The same things were measured in two ways. Each way mixes the same 10 hidden numbers, adds some noise and spreads widely along 7 directions of its own, which tell nothing about the thing.
In the rows, 128 means zero.
Some things both ways: the first way, then the second way.
[118 102 155 139 120 107 120 109 134 107 132 164 162 124 137 143 116 124
 143 130 117 115 134 129 133]
[129 108  92 115 106 107 168 124 104 131 115 119  92 101 100 130 144 163
 128]

[113 140 164 139 100 114 142 119  96 130 105 173 149  80 136 131 139 155
 125 131 118 111 164 127 129]
[136 150 107 160 113 120 134 180 156 118 134  97 165 119  97  94 130  94
 165]

[136  85 151 145  69 112 129 105 120 121 128 159 154 101 107 143 118 118
 148 151 142 105 134 129 127]
[119 163 118 143 109 148 143 181 167 122 132 130 142 147 129  94 149  94
 228]

[148 139 143 158  95 108 114 134 142 113 104 126 147  74 114  97 107 160
 138 113 127  99 168 111 135]
[139 125 129  92 144 114 145 181 179 115 151 132 125 156 106 111 159  81
 138]

[149  72 159 124 134 123 138 113 132 101 130 155 145 148 132  96 106 140
 133 132 146 105 123  94 121]
[ 65 128 148  87 144 126 105 146 112 137  73 137 108 142 104 174 123 155
 111]

[137  84 134 109 119 113 113 107 118 124  99 145 118 100 117 114 119 129
 128 130 142 134 129 132 131]
[122 152  72 164 132 127 149 102 122 116 146 115 132 128 158 117 192 145
 165]

[163 119 145 124 158 133 105 146 167  82 123 151 128 105 134 107  85 116
 130 117 166 134 145 109 144]
[ 66 142 116 126 137 138 121 102 106 151  81 126 103 144 142 180 157 170
 128]

[114 141 164 136 117  97 118 147 120 142 159 148  98 125 126 113 127  94
 120 122 125 128 146 130 115]
[116 112 149  95 137 135 108 145 158 122 112  60 182 135  82 105 131  89
 107]

[128  96 158 115 136 136 123 118 116 113 143 160 130 107 125 111 119  95
 127 134 135 136 143 105 128]
[150 114 121 118 144 123 145 156 153 105 119  71 148 136  13 119 186  71
  87]

[118 139 147 121  87 147  92 123 141 146 137 107 153  61 113 133 158 107
 140 155  99 102 131 114 124]
[135 127 151 120 143 112 144 145 123 135 167 113 137 156  80 114 115 117
 109]

[108 181 140 153 122  96  94 132 145 131 158 132 122 116 117 110 128 124
 134 101  92  93 152 118 128]
[104 106 149  98 156  85 108 111 131 139 128  99 148 119 122 122 115 134
  67]

[102 156 151 128 136 149 103 126 140 138 173 125 120  77 116  95 112  97
 135  98 125 133 143 111 143]
[135 113 131 100 122 163 142 121 120 127  89 170  79 153 120 150 191 129
 175]

[148 164 117 113 118 146  80 140 144 120  86 100 136  87 134 116 132 128
 120 150 101 108 125 100 119]
[ 93 120 157  97 128 143 142 128 135 117 162 188 126 164 133 123 150 152
 145]

[119 132 117 180  57  84  98 137 152 130 147 126 128  92 126 160 107 109
 130 136 123 130 149 147 156]
[114 139 130 144 117 131 157 141 162 157 155 107 116 137 169  74 125 121
 173]

[110 168 145 134  91 109 108 145 128 148 147 132 111 126 116 104 140 114
 132 140 133 115 127 106 124]
[130 171  92 154 117 119 134 178 147 128  99  98  81 130  37 165 135  92
 122]

[105 130 143 144 120  74 115 113 124 106  83 152 145 124 140 140 107 124
 141 119 109 126 133 160 119]
[157 136  85 129  71 107 134 135 111 145 109  93 133  94 135 123 139 128
 176]

[130 121 143 160  85 102 138 132 110 139 140 137 123 131 140 107 119 155
 114 137 125 114 152 104 128]
[ 64 134 116 130 134 135 152 120 155 123 125 135  85 126 143 121 114 176
 158]

[115 151 125 138 151 131 116 119 135 144 171 132 103 127 127 102 133 121
 124 124 131 118 152 117 125]
[136 110  99 133 139 126 155  73 121 112 110 121 127 133 124 144 150 150
 143]

[121 165 158 153 105  87 102 152 137 133 162 171 114 126 122 131 105 124
 132 100 124 120 147 126 141]
[118 130 115 109 120 132 124 143 148 119  99 118 116 128 129 126 131 118
 137]

[119 113 181 149  88  92 117 136 143 130 149 151 134 131 132 145 122 148
 155 131 128 122 120 130 126]
[129  97 129  63 114 131 113 126 111 136 101 100 158 135 148 134 130 133
 106]

[109 141 130 143 115 141 118 111 155 124 181 131 113 121 150 152 138 140
 123 144 129 120 107 112 154]
[161 142 111 161  92 140 138 150 136 119 111 132 137 145 115 136 142 100
 165]

[108 190 133 152  59  86  96 138 117 139 113 170 140 109 133 163 117 151
 127 123 100 114 131 128 154]
[119 140 101 157 113  88 152 128 128 124 170 136 100 112 131 107 155 150
  93]

[119 156 121 123 109 108 111 127 124 126 113 159 111 112 135 141 129 121
 110 136 133 119 120 134 143]
[120 108  70 113 123 125 189 188 123  92 110 160  92 115  80 120 252 128
 132]

[124 114 162 122 162 147 111 114 124 140 171 133 123 110 127 101 130 113
 135 119 105 123 156 108 110]
[142 147 105 124 127 144 137 155 156  99 110 103 149 147 109 102 132  73
 178]

[136 151 106 173 149  90 123 114 155  71 105 162 112 116 150 146 104 167
 127 123 153 131 165 140 155]
[107  77 162  75 168 128 159 194 134 137 105 176 114 130 100 101 141 123
 135]

[161  58 136 111  95 125 114 114 148  98 123 145 148 117 124 125 111 123
 118 145 139 101 101  98 152]
[ 90 113 120 119 138 116 148 109 120 115 143 140 103 135 117 148 180 180
  91]

[127  92 149 138  81  95 114 136 140 125 134 131 126 122 144 131 120 142
 117 137 124 131 117 118 151]
[ 72 141 165 122 122 155 100 147 148 164 130 120 141 139 176 100  90 148
 134]

[119 126  92 112 132  96  99 125 111 145  83 111  82 129 142  98 118 124
  97 129 122 157 124 138 130]
[127 108 119 112 157 114 139 116 102 127 125 122 115 135 121 126 192 133
  77]

[129 132 123 160  77  87 125 134 124 110  94 142 133 129 146 129 104 152
 121 145 137 128 132 119 142]
[133 117 123 113 112 115 137 144 125 136  93 130  77 131  86 167 135 135
 112]

Other things, the second way, with their names:
j742: [ 92 130 116 126 147  96 169 159 117 121 144 147  85 138  60 127 232 122
  73]
j123: [135 142 169 127  91 181  91 177 126 178  57 145 118 140 156 137  59 114
 226]
j301: [135  89 134  84 107 104 146 161 130 140 119 115 121 127  86 132 187 118
  83]
j655: [113 136 145 145 132  89 132 124 131 129 188 126 151 136 115 101 164 130
 103]
j386: [118 141 144 102 110 127 104 124 108 139 164 123 164 155 166 112 180 126
 126]
j267: [ 57 163  99 119 147 150 105 108 108 129  64 113 130 147 185 129 136 120
 119]
j179: [112 154 122 134 119 113 149 209 153 127 158 145  99 131 116 101 101 125
 162]
j755: [155 137  78 167  76 159 117  48 143 116  78 115 135 124 183 171 176 141
 202]
j985: [ 89 135  98  85 143 156 146 177 134 123  95 130 110 130 109 117 142 132
 177]
j166: [163 162  93 154  96 138 138 122 157 120 123  92 106 135  85 140 111  98
 183]
j516: [ 94 113 188 121 150 131 128 104 137 160 192 133 138 149 135  96  92 166
  92]
j26: [143 140 135 169  96  83 112  67 123 134 178 103 144 108 140 116  86 157
 111]
j921: [129 113 154 102 130 119 150 197 136 123 152 155 103 143  61 102 183 100
  87]
j189: [129 139 126 148 119 124 146 150 147 121 139 138 123 151 113 137 108 131
 167]
j33: [ 96 137 148 136 110 148 130 115 140 148 131 119 107 136 134 136  47 183
 182]
j233: [105 123 171  88 137 113  68 119 129 130 114 111 186 146 184 109 147  98
 113]
j689: [ 87 138 119  83 133 123 144 146 120 117 136 145  94 146 112 133 146 150
 147]
j319: [ 92 147 142 157 166 129  88  87  77 170 105 145 104 113 180 131  97 180
 135]
j652: [181 150  98 194 106  96 159 101 138 114 179 136  99 117 105 121  92 136
 149]
j140: [130 178 108 183 121 121 115 130 133 151 120  95 119 129 137 121 121 102
 150]
j323: [129 133  64 123 112 110 194 106 118 114 187 108 104 128 138 100 173 168
 160]
j972: [114 115 165 124 128 150 104 156 119 179  90 127 158 126 139 115 132 124
 149]
j795: [ 97 166 100 126 128 100 142 163 100 132 143 156  87 137 145 127 179 137
 141]
j723: [142 180 108 167 111 100 112 107 130 124 158  93 137 155 126 145 123 106
 132]
j971: [171 121 120 122  91 109 136 129 128 105 142 112 165 152  98 125 183  82
  96]
j984: [164 125  83 194  94 137 172 100 176 103 132 145  99 110  94 136 151 145
 181]
j94: [166 136  87 130  81 102 131  53 112 138 170  31 149 119 126 117 133 138
 107]
j373: [169 134 114 138 103 101 130 142 111 120 108 122 113 129 110 142 163 103
 153]
j331: [158 148 129 167 118 109 115 106 132 125  94 108 108 144  68 180  97 103
 125]
j810: [156 133 143 136 104 109 107 180 157 145 122  84 188 133  95 113 130  60
 108]
j154: [179 114 117 131  91 140 169 131 153  98 157 145 141 151 101 117 147 109
 170]
j215: [128 114 119 144  98 120 154  64 136 136 185  91 154 124 111 115 100 174
  98]
j475: [121 127 167 107 109 137  95 149 159 142 144 106 159 141 126 114  89 114
 100]
j152: [136 122 150 160 115 129 131 152 156 158 115 146 110 118 110 113 143 109
 141]
j339: [109 132 116 158 132  89 131 113 117 113 131 105 160 122 119 119 185 129
 122]
j231: [113 148 158  99 115 129  75 146  99 140  80 133 126 153 142 163 124 113
 147]
j581: [206 132  70 156  95 105 194  73  95 121 205 116 106 137 129 106 147 148
 161]
j997: [105 108 153 110 117 141 115 162 124 145  99 164 138 123 151 115 146 137
 138]
j134: [116  97 126 100 121 109 124 131  93 130 108 123 156 120 121 142 183 153
 100]
j305: [163 116 160 130  85 138 132 129 133 140 162 128 141 133 104 102 123 127
 153]
j703: [ 87 160 186 125 145 134  75 135 124 148 133 123 161 171 158 118  89 109
 126]
j172: [103 135 188 110 152 117 101 164 145 135 124 130 163 170 105 121 120  84
 120]
j734: [155 119  94 142  98 137 182 156 163 117 118 136  99 126  98 115 137 113
 163]
j805: [114 155 137 121 140 121 128 160 151 105 162 131 147 160 125  91 148  90
 156]
j127: [136 132 162 137  99 124 102 184 143 146  98  81 169 134  80 123 151  79
 140]
j831: [ 80 131 121 141 153  89 152 174 135 118 147 107 156 125  93  83 205 109
  80]
j674: [125 108 165 114 108 151 106 101 119 146 112 123 143 133 126 139  72 158
 143]
j399: [ 90 181 142 144 123 143  70 163 153 137  70 133 126 156 174 153 114  86
 165]
j375: [193  94 153 108  92 106 125 117 118 132 137 105 158 142  93 148 118 117
 116]
j485: [125 134 104 130 138  92 162 138 136 102 191 119 128 120  62 103 154 135
 101]
j738: [160 102 115  99 104 127 136 106  92 117 112 149 130 123 143 128 131 143
 150]
j184: [128 103 132 114 117 140 137  94 126 122 124 104 112 140 116 139 114 158
  97]
j636: [179 126 103 143  95 129 163 129 134 131 152 111 107 122  87 111 160 117
 158]
j21: [ 78 118 194 121 139 139 107 154 149 177 127 114 169 133 100 112 118 134
 132]
j191: [136 141  87 156  69 161 139 151 136 149  70  89 119 107 142 125 140 126
 210]
j125: [109 103 134  57 128 114 129 186 147 116  99 109 120 135  94 129 145 107
 102]
j98: [181 106 125 121 105 134 159 104 140 129 142 128 118 147 105 125 137 111
 137]
j30: [ 50  87 189 109 140  93 121 114 121 182 128 143 117 126 164 131 159 188
  58]
j83: [ 93 105 167 112 168 152 138 138 127 144 127 163 125 147 126 100 161 141
 134]
j747: [116 117 142 106 107  98  97 132 135 145  72  95 138 125 147 154  96 114
  98]
j186: [152 108 141  98 117 141 142 198 113 148  58 168  85 151  81 170 119 103
 146]
j56: [157 175 160 179  89 130  77 136 154 129 118 104 137 154 115 152  48  92
 152]
j477: [110 149 102 158 144 111 168 120 112 127 180 136  90 138  89 125 115 164
  87]
j623: [ 97 103 108 100 196  74 152 142  95 128 136 112 138 124 127 106 223 138
  70]
j428: [143 110 139 141 140  83 139 136 121 113 191 121 162 132  93 113 122 139
  57]
j803: [142 137 110 133 122 110 114  90 128 104 107 114 114 134 125 161 137 127
 136]
j288: [100  91 157  68 126 127 139 140 113 122 134 161 131 141 119 124 172 158
 128]
j524: [138 180  95 188  92 125 141 115 139 139 174 104 127 138 159 104 133 127
 190]
j13: [ 89  95 143 108 149  90 108  86  97 137 120 119 147 108 123 146 164 178
  55]
j130: [100 163  89 136 150  82 116 108 114 118  99  99 102 137 122 172 138 126
 101]
j48: [144 120 130  89 134 132 132 182 125 117  94 153 117 159  89 148 183  82
 121]
j598: [ 90 178  96 137 123 120 108 173 115 122  92 121 114 134 139 141 125 118
 151]
j963: [108 154 122 124 137 126 130 190 166 118 154  71 182 133  64  85 118  82
 135]
j653: [132 110 156 103 118 132  91  97 114 136 107 109 148 138 144 149 127 140
 110]
j422: [133 134 121 180  89 106 138  91 158 128 172 118 136 104 137 115  94 173
 170]
j673: [129 134 103 129 120 146 130 162 155 107  64 128 106 137  98 160 149 101
 152]
j46: [199 113 149 102  91 124 118 153 105 113 108 145 157 158 103 155 107  92
 179]
j565: [154 101 102 116 122 140 166 136 159  88 147 137 149 133 122  92 154 121
 158]
j650: [ 85 140 134 123 137 155 115 146 166 112 126 111 162 155 137 101 161 108
 135]
j392: [102 107 110 144 136 145 160  90 160 118 154 122 151 131 137 101 189 155
 126]
j852: [141  80 134 132 130 100 147  67 128 121 160  94 164 117  90 112 151 149
  45]
j315: [ 94  92 139 101 136 150 142 126 134 137 109 113 131 120  92 114 137 156
 108]
j969: [117 114 140 139 156  75 171 122 122 125 187 133 107 138  83 110 142 152
  92]
j606: [163 127 117 100  91 123 147 167 177 124 152  89 151 127  86  92 158  78
 176]
j456: [158 127 167 148 136 107 149 150 143 119 195 137 114 167  35 138 114 121
  82]
j136: [156 153  67 166 102 125 148  78 143  95 141 102 116 140 136 140 145 126
 128]
j958: [105 149 177 120 129 117  84 155 110 173 110 115 150 152 134 136 130 103
 123]

Some of these things the first way, each followed by its name:
[114 135 136 129  85  68  91 159 135 143 119 161 129  98 114 143 120  57
 116 131 134 135 144 165 142] : j191
[133 109 127 112 117 167  91  99 154 115 121  79 159  70 120 105 155 133
 141 157  95 100 119  83 130] : j48
[134 143 130 145 114  82 105 161 165 123 154 128  86 135 135 128 113  93
 106 128 143 119 125 145 135] : j33
[105  92 121 164  81 107 148 106 144 127 186 143 160 139 141 108  96 130
 103 111 137  91 119 108 178] : j30
[168 109 139 104  93 164  84 132 172  83 104 138 182  25 117 145 128 111
 123 148 123  94 130  91 170] : j456
[150  80 132 116 109 124 106 111 127  73  67 163 167  88 149 149  90 137
 122 136 122 139 123 110 161] : j921
[129 120 150 147 127 132 116 105 137 107 161 132 123 124 131 119 108 139
 139 116 108 109 127  98 128] : j803
[130 168 142 132 115 119  99 138 114 115  64 121 127  78 145 127 106 134
 127 126  98 137 140 129 113] : j231
[121 162 102 157 122 111 115 135 135 125 121 123 121 128 163 125 130 152
 105 146 121 132 152 115 142] : j734
[138 150 146 123 109 135 100 139 131 124 102 152 139  94 141 143 137 165
 136 153 130 135 137 105 138] : j477
[128 162 151 143 106 116 109 141 120 105 115 197 161  92 142 158 112 138
 128 128 120 129 162 112 156] : j852
[150 144  90 134 106  59  80 147 164 107  83 122  91 132 133 145 114 115
 101 134 122 108 110 158 138] : j179
[113 121 183 139 134  96 100 143 142 118 153 145 113 131 145 142  83  92
 146 101 116 157 119 147 119] : j94
[120 110 158 129 120 134 105 116 149 119 155 139 140  84 124 132 106 109
 139 111 121 124 127 128 145] : j524
[146 111 147 133  99 120 103 134 121 134 136 161 141 130 130 127 106 144
 134 134 124 127 139  99 135] : j136
[142 127 178 134  77 136  91 123 147 113 127 121 161  76 105 144 135 120
 171 149 101  91 121 107 108] : j689
[123 121 110 139 132 101 132 121 144  91 108 124 109 123 145 107 120 115
 105 140 151 127 127 126 142] : j21
[108 132 153 148  78  97 130 126 110 136 121 133 112 122 142 125 123 159
 128 133 120 132 121 120 130] : j653
[120 151 112 141 111  79 100 124  94 137  77 122 101 136 141 108  95 133
 110 110  85 134 136 139 109] : j233
[103 119 160 135 125 156 117  99 153 113 162 109 151  76 132 116 124 124
 147 117 110 112 122 107 139] : j958
[146  84 113 137  63  83 115 124 126 121 126 173 124 145 111 141 116 119
 122 163 166 123 122 120 156] : j392
[120 113 123 130 160 115 117 111 146 107 162 161  89 125 131 117 101 116
 119 103 162 146 132 130 162] : j83
[108  97 136 107 142 133 110 121 151 154 189 104 112 129 133  77 133 106
 101 107 115 114 111 105 147] : j516
[117 125 139 133 113  89 144 120  96 133 100 170 159 120 134  89 108 135
  99 101 112  92 154 124 134] : j422
[121  95 152 106 142 168 126 100 107 150 128  93 148 103 138  65 129 142
 124 124  92 112 128  87 102] : j723
[ 96 140 106 156 114 105 112 102 151 101 157 145 133 106 131 123 113 126
 117 107 127 119 139 114 185] : j152
[112 155 105 124 147 102 114 139 129 112 100 119  90 106 161 115 106  75
  75 120 119 138 125 151 136] : j127
[137 125 138 126 137 131 105 107 157  98 120 143 142  97 134 158 118 118
 138 135 122 103 117 142 125] : j46
[130 135 120 139  72  88  76 123 169  90 121 158 148  96 114 184 128 113
 140 144 118 103 111 131 169] : j997
[116 129 169  86 107 140  85 135 123 155  99 112 154  57 118 106 126  94
 133 113  86 115 112 126 114] : j386
[102 117 166 108 113 121 113 104 127 140 170 164 160 113 102 103 139 104
 138 106 105  79 121 107 138] : j13
[124 122 133 128 121 106  96 130 138 132 142 117 110 134 117 102 120  91
 132 134 122 125 128 118 116] : j166
[136  98 133 135 104 114 138 117 134 140 156 151 131 138 124 112 122 134
 116 136 154  93 126 121 134] : j189
[155 109 130 134 125 130  70 128 137 111 128 128 122 146 137 151 117 137
 157 165 107 155 132  95 114] : j267
[116 145 129 144 105 116 137 113  97 124 115 173 121 115 153 149 117 144
 107 139 127 128 139 127 138] : j831
[123  62 113 105 117  79 112 106 124 119  80 159 151 114 111 107 117  96
 118 130 149 131 134 148 148] : j972
[144 114 133 128  61 110 100 140 120 137 121 129 113 115 122 134 135 119
 119 167 123 122 121 106 129] : j650
[ 77 187 156 112 104 107 100 150 113 179 147 153 132  85 122 114 129  73
 107  96 101 120 136 147 137] : j305
[129 108 143 116  74 120 124 110 117 136 110 162 161  96 129 146 155 163
 120 150 113  87 118 113 145] : j428
[123 136 132 135 155 145 117 113 138 117 173 148 133 129 129  99 108 112
 125 114 128 113 148  93 138] : j331
[134 140 152 129 136 145 104 118 127 121 127 127 127  81 132 119 114 129
 131 115  96 114 143 114 116] : j805
[134 139 140 118 134 143 109 125 138 102  91 109 139  76 152 121 122 126
 114 133  99 115 126 117 123] : j288
[131 132 141 111 148 122 119 113 108 109  77 140 124 118 146 109 126 151
 120 132 106 121 129 114 111] : j485
